All groups share one centre, and each spreads out both ways along 9 directions, with some noise.
(in the rows, 128 means zero)
Known rows, each followed by its group:
[119 155 134 171 113 153 145 105 127 128 118 111 132  95]  G
[101 129 155 152 138 166 150 118 137 140 121 164 188 131]  G
[174 134 122 105 147  96 127 117 127 146 155  74  73 145]  G
[156 129 150 145 147 157 127 123 130 143 115 113 117 127]  Z
[128 143  97  81 125 125 153 120 136 138 160 174 152 184]  S
[160 121 145 194 124  47 137 195  70 148 141  89 116  67]  S
[138 134 128  96 138 144 142 101 127 123 157 154 150 148]  Z
[ 78 130 147 128 130 114 136 106 125  80 132 137 149 123]  Z
[152 136 122  77 136 103 105 138 122 129  97 152 135 132]  X
[ 97 202 105 110 146 161 130 106 167 118 144 176 102 178]  S
[111 109 101 116 125 122 104 178 147  95 107 117 105 142]  A
[127 188 114 155 125  65 159 163  70 111 216 189 130 138]  G
[129 159 103 163 154 193 141 130 128  72  93 178  48 125]  H
[123 214 163 110 221  74 133 126 147 224  90 184  63 140]  X
[142 112  98  50 122  92 121 139 120 135 104 141 150 114]  X
[130  96 118 112 112  63 137 183 108 172 122 122 194 105]  S
[122 119 167 119 143 128 143  90 114 128 133 143 182 123]  S
[151  93 119 105 138 123 137 132 125  96  93 128  84 136]  A
[174  82 113 104 134  74 118 184 124 134  97 111  78 160]  Z
[139 141  58  61 117 106 114 139 155  94 169  83  73 162]  S
[155  81 138  97 155  91 180 101  83  96 100 128  95  85]  H
[115 179 122 175  88 111  91 174  94  89 109 136 172  58]  X
[110 143 134 147 163 107 129 158 143 146 140 117 114 142]  Z
[119 168 127  94 200 141 125 132 174 145 165 142  89 188]  Z
[100 157 145 116 124  73 126  81 105  44 141 113  77 116]  Z
[104 131 100 198 103 129 143 183 144 118 222 105 120 196]  H
[113 132 119 128 130  88 122 167 126 134 126 103 139 102]  Z
[166 171  85 148 125 138 128 152 125 124 194 115  72 159]  H
[166 166 116 130 138 137 141 122 115 142 178 128 109 143]  H
[118 162 123  97 122 118 102 120 113 111 100 131 161  57]  H
[100 158 109 126 165 120  76 189 181 113 116 127  64 185]  A
[137 148  90 141  97  83 132 185 106 127 103 144 105 114]  G
[167  87  86 116 104 157 152 123 113  89 195 113 129 166]  X
[114 122 133  54 148 101  98 102 160 103 196  88 145 182]  A
[148 136  82 108 127 119 116 177 113 104 166 132 124 128]  G
[161 121 115 136 140 111 162 123 127 117 218 116  66 223]  H
[104 170 154 140 158 167 116 113 144 116  98 172 130 133]  G
[115  96 122 128 105 113 161 104 109  57 180 137 132 172]  X
[147 127 102 122 133 169 137 133 133 127 157 127 140 136]  Z
[133 135  70  53 112 139 116 110 142  92 154 116 123 143]  S
[173 143  84 105  78  79 146 112  91 101 132  92  73 114]  G
[121 126 116 136 119 166 107 133 133  76  87 130 109 110]  Z
[133 151 112  94 149 156  80 158 142 134 114 121 151  89]  G
[123 147 103 133 110  68 137 156 101  87 142 134  94 123]  A
[125 151 122 138 148 189 126 115 145 108 132 147 120 143]  Z
[148 123 109 140 126 190 131 127 128 105 148 114 129 115]  S
[133 122 124 114 115 110 148  96  99  83 173 120 132 126]  S
[ 95 200 145 159 178 130  88 152 167 139 136 135  85 159]  A
[152  84 120 112 147 127 162 115 127  85 142 142  64 199]  A
[ 99 113 107  79 135  51 142 144 125 142 128  91 127  87]  X
[154 121 126 142 114 198 106 128 133 105 143 107 182 114]  X
[150 101 135  71 159 125 138 113 122 121  80 188 125 164]  H
[153  80  75  73 112 135 109 182 133 116 123 131 163 134]  G
[153 132 120 144 135 156 148 143 119 140 120 154 123 129]  A
[117 117 107 154 111 100 154 192 119 148 138 141 157 132]  S
[114  87 113 104 128 132 146 129 136 100 138 129 139 151]  X
[121 137 143 142 157 102 141 124 132 119 166 116  85 170]  A
[160 108  94 119 144 143 143 156 134 115 166 129  91 187]  G
[149 167 140  60 129  51  91 104  96  85 108 153 111 130]  X
[138 191 132 159 139  75 138 152 102 157 157 152 108 120]  A
[138  95 136 178 104 120 174 114  96  75 144 154  94 179]  Z
[125 152 139  61 129 117 110  49 116  87 161  78 154  75]  S
[187  64 102 101 152 111 187 126  98 105 138 127  60 147]  H
[151 147 132  81 178 146 127 109 147 162 111 163 111 158]  X
[167 118 108 136 130 129 178 130  95 124 164 156 108 150]  H
[111  99 101 180 100 149 152 171 117  92 146 142 145 123]  S
[121 169 118 170 140 189 164  86 130  90 201 132  86 150]  X
[143 133 108 137 127 100 159 149 109 119 180 166  99 194]  A
[153 131  97 149 140 164 131 153 149 121 176  84  81 146]  H
[144  84 117 115 125  97 154 153 112 132 134 134 140 149]  A
[152 164 101 151 136 134 135 140 124 107 184 103  62 149]  H
[132 142 116 150 153 120 117 195 132 152 145 124 131 122]  G

New rows, each followed by its group:
[127 127 100 100 139 113 132 146 136 105 151 136 106 163]  Z
[122 107  73 105 106 156 137 184 144 165 106 184 209 148]  S
[127 161 138 122 218 137  78 179 161 141 180  95 100 130]  G
[156 114 101  97 114 118 127 131 123 114 124 105 107 131]  G
[ 88 130 100  89 126  83 124 163 132 119 142 134 174 116]  Z
[123 144 124 107 130 103 115 151 133 141 156 126 160 137]  A
[115 170 169 189 124 119 110 150 105  97 109 175 150 139]  X
[123 158 101  72 133 151 111 107 153 120 130 128 143 131]  S
[119 121 117  92 134  56 107 159 130 111 145  94 119 137]  A
[122 116 138 150 130 127 151 141 112 133 101 146 153 101]  A
[183 120 101 116 107 117 147 142 114 170 117 123 131 130]  G
[115  80 139 139 101  81 116 156 112  93  69 110 137 100]  Z
[101 146 122 136 156 151 117 153 135  95 170 145 143 130]  G
[127  50  68  72 115 170 115 167 170  67 147 134 125 227]  A
[143 141 112 107 161 130 118 157 135 117 140 171 103 172]  G
[ 93 146 158 165 177 131 110 183 147 156 125 137 156 117]  G
[148  72 169  94 155 104 178  81 111 130 123 164 152 182]  A
[168 182 117 175 124 137 117 164 106 112 141 170  91 155]  X
[116 114 153 164 129 144 164  74 145 107 105 118  80 167]  G
[119 121 126 162 112 125 157 130 121 128 148 104 143 116]  G
[145 108 111 123 101 137 128 132 115  88 161 114 151 135]  X
[163 114  87  93 132 109 133 158 128 127 163 116 101 158]  Z
[138 176  82  72 143  92 134 158 126 159 199 132 143 133]  Z
[194 187 128 134 166 148 115 116 122 165 114  96  66  73]  A
[151 124 108 180 124 179 133 161 113  84 127 147  83 129]  S
[131 118 144 129 166 132 148 121 136 117 119 140  91 158]  H
[127 107  84  77 111 106 126 159 121 121 108 141 152 106]  X
[ 58 191 168 153 182 135 115 114 135  75 149 170 121 129]  G
[116 151  67  60 116 124 132 142 156 147 155 146 155 162]  S
[158 117 105 127  75 136 157 104 109 143 116 106 164  88]  G
[191 132 124  79 121 103 139  84 120 147 102 115  88 144]  G
[150 100 126 156 127 120 137 171  98 104 105 168 118 138]  S
[105 160  69 115 126  69 116 224 130 140 131 151 125 122]  Z
[103 137 143 129 156 109 127 138 157 136 179 124 138 190]  A
[121 127 105 104 123 141 107 134 141  97 134 122 132 144]  H
[126 174 112 124 133  64 126 150 118 107 197 137  81 183]  A
[168  83 165 160 166  86 175 136 114 177 127  63  90 110]  A
[135 196  81 142 112 147 144 155 103 119 162 194 136 123]  Z
[129 127 134  90 139  65 126 144 120 147 158 143 159 165]  A
[156  69 106 105 111 158 142 117 147 124 129  68 136 133]  G
[147 132  50  26 111  87  95 168 123  86 119 148 104 137]  Z
[180 144 105  79  87 107 141  66  99 129 107 106 123  96]  G
[114 119 169 153 115  98 101 135 112  82 126  97 168 113]  X
[143 133 154 121 149 132 126 110 130 128 143 124 146 141]  X
[128  80 101 108 111  94 154 147  96  83 116 123 129  94]  H
[146  85 128 105 125 152 133 133 124 134 121 127 192 118]  S
[162 137 108 144 136 128 119 175 125 153 117  89  93  95]  A
[173 147  89 129  89 169 142 150 109 172 131 142 193  81]  G
[ 98 142 120 138 143 156 139 133 120  75 203 161 155 142]  G
[126  68 139 179 127  85 158 164 122 103 146  88  86 171]  Z
[127 154 123 143  98 140 151 111  95 111 144 168 174 101]  Z
[130 142 159 155 123 128 124 107 108  94 162 115 157 128]  X
[159 135 140 146 120  83 119 144  97 104 160 116 123 150]  X
[166  95 141 149 137 149 156 123 104 111 155 139 125 156]  S
[141 109 129  91 141 129 137 117 115 117 102 145 144 108]  H
[165  99  97  79 143 154 122 125 130 102 112 106 104 117]  H
[145 161 115 164 132 131 112 191 122 114  93 207  90 179]  X
[123 166  78 153 145 139  98 209 161 105 144 154  40 199]  A
[207 184 211 167 140 167  59  85 105 110 149  96 181 127]  X
[122 188  67 108 100 118 120 178 106 142 142 167 198  66]  Z
[138 108 127  62 135  82 123 115 120 123 125 117 140 130]  X
[133 174  84 167 135 184 123 166 159 117 220 110  94 176]  A
[153 122 118  97 117 132 104 136 121  99 122 128 142 131]  X
[159 154 114 181 106 103 143 162  86  96 167 164 106 169]  X
[191  93 117 120 128 141 155 140 112 155 144 144 133 173]  Z
[113 206 108 175  89 188 131  99  95  63 141 170 132  74]  Z
[108 161  87  90 102  92 114 142 108  75 128 150 131  98]  Z
[139 116 108  87 128 128 115 144 117 128 187  80 189  81]  G
[128 109 103 132 125 144 153 139 131 115 177 108 141 139]  Z
[127 124 112  74 152 177 144  89 153 136 203 105 187 138]  Z
[118 113 117 177 126  88 126 213 124 136  83  89 101  75]  A
[150  92 108 139 139 150 124 180 157 157  77 120 102 157]  G
[144 145 105 151 121 159 148 131 110 106 117 156 108 109]  A
[135  82 123 106 133  97 136 141 119  87  64 121  85 116]  A
[121 155  94 125  99 115 141 128 106  97 197  90 144  85]  Z
[137 161 135  97 153  98 116 112 115 115 170 104 109 116]  G
[112  73 100 172 123 147 153 183 148 109 134 121 109 175]  G
[135 151  95 166  99 121 169 141  96  98 167 172 103 152]  G
[107 145 150 162 125 138 144 114 136 137  83 146 129 120]  G
[ 99 132  94 114 129 109  95 197 160 105 146 134 123 181]  A
[142 106 112 106 130 120 153 118 126 104 205 121 130 191]  A
[ 40 164 157 138 135 137  99 111 155  74 131 131 164 110]  A
[120 162 113 130 156 131 125 150 144 140 169 100 111 123]  Z
[117  98  86 125  97  56 166 191 101 141 190 102 183 110]  Z
[195 114 135 167 167 176 118 146 126 120 130 112  54 144]  S
[175 121 117 105 102 107 149 112 108 152 117 117 126 126]  G
[ 97 173 103 152  85  89 126 175  98 123 127 159 174  83]  H
[165 125 106 213 123 130 152 174 115  95 148 124  15 179]  Z
[102 119 104 154 111  65 121 234 112 138 109 143 161 100]  G
[128 151  99  96 127  89 121 162 114 131 118 172 142 133]  Z
[117 123  86 104 152  93 138 175 149 125 195  83  97 159]  Z
[ 92 176 146 145 130 138 120  99 141  84  48 164  69 129]  G
[ 85 160 128 128 153 124  94 169 132 102 125 144 161  90]  G
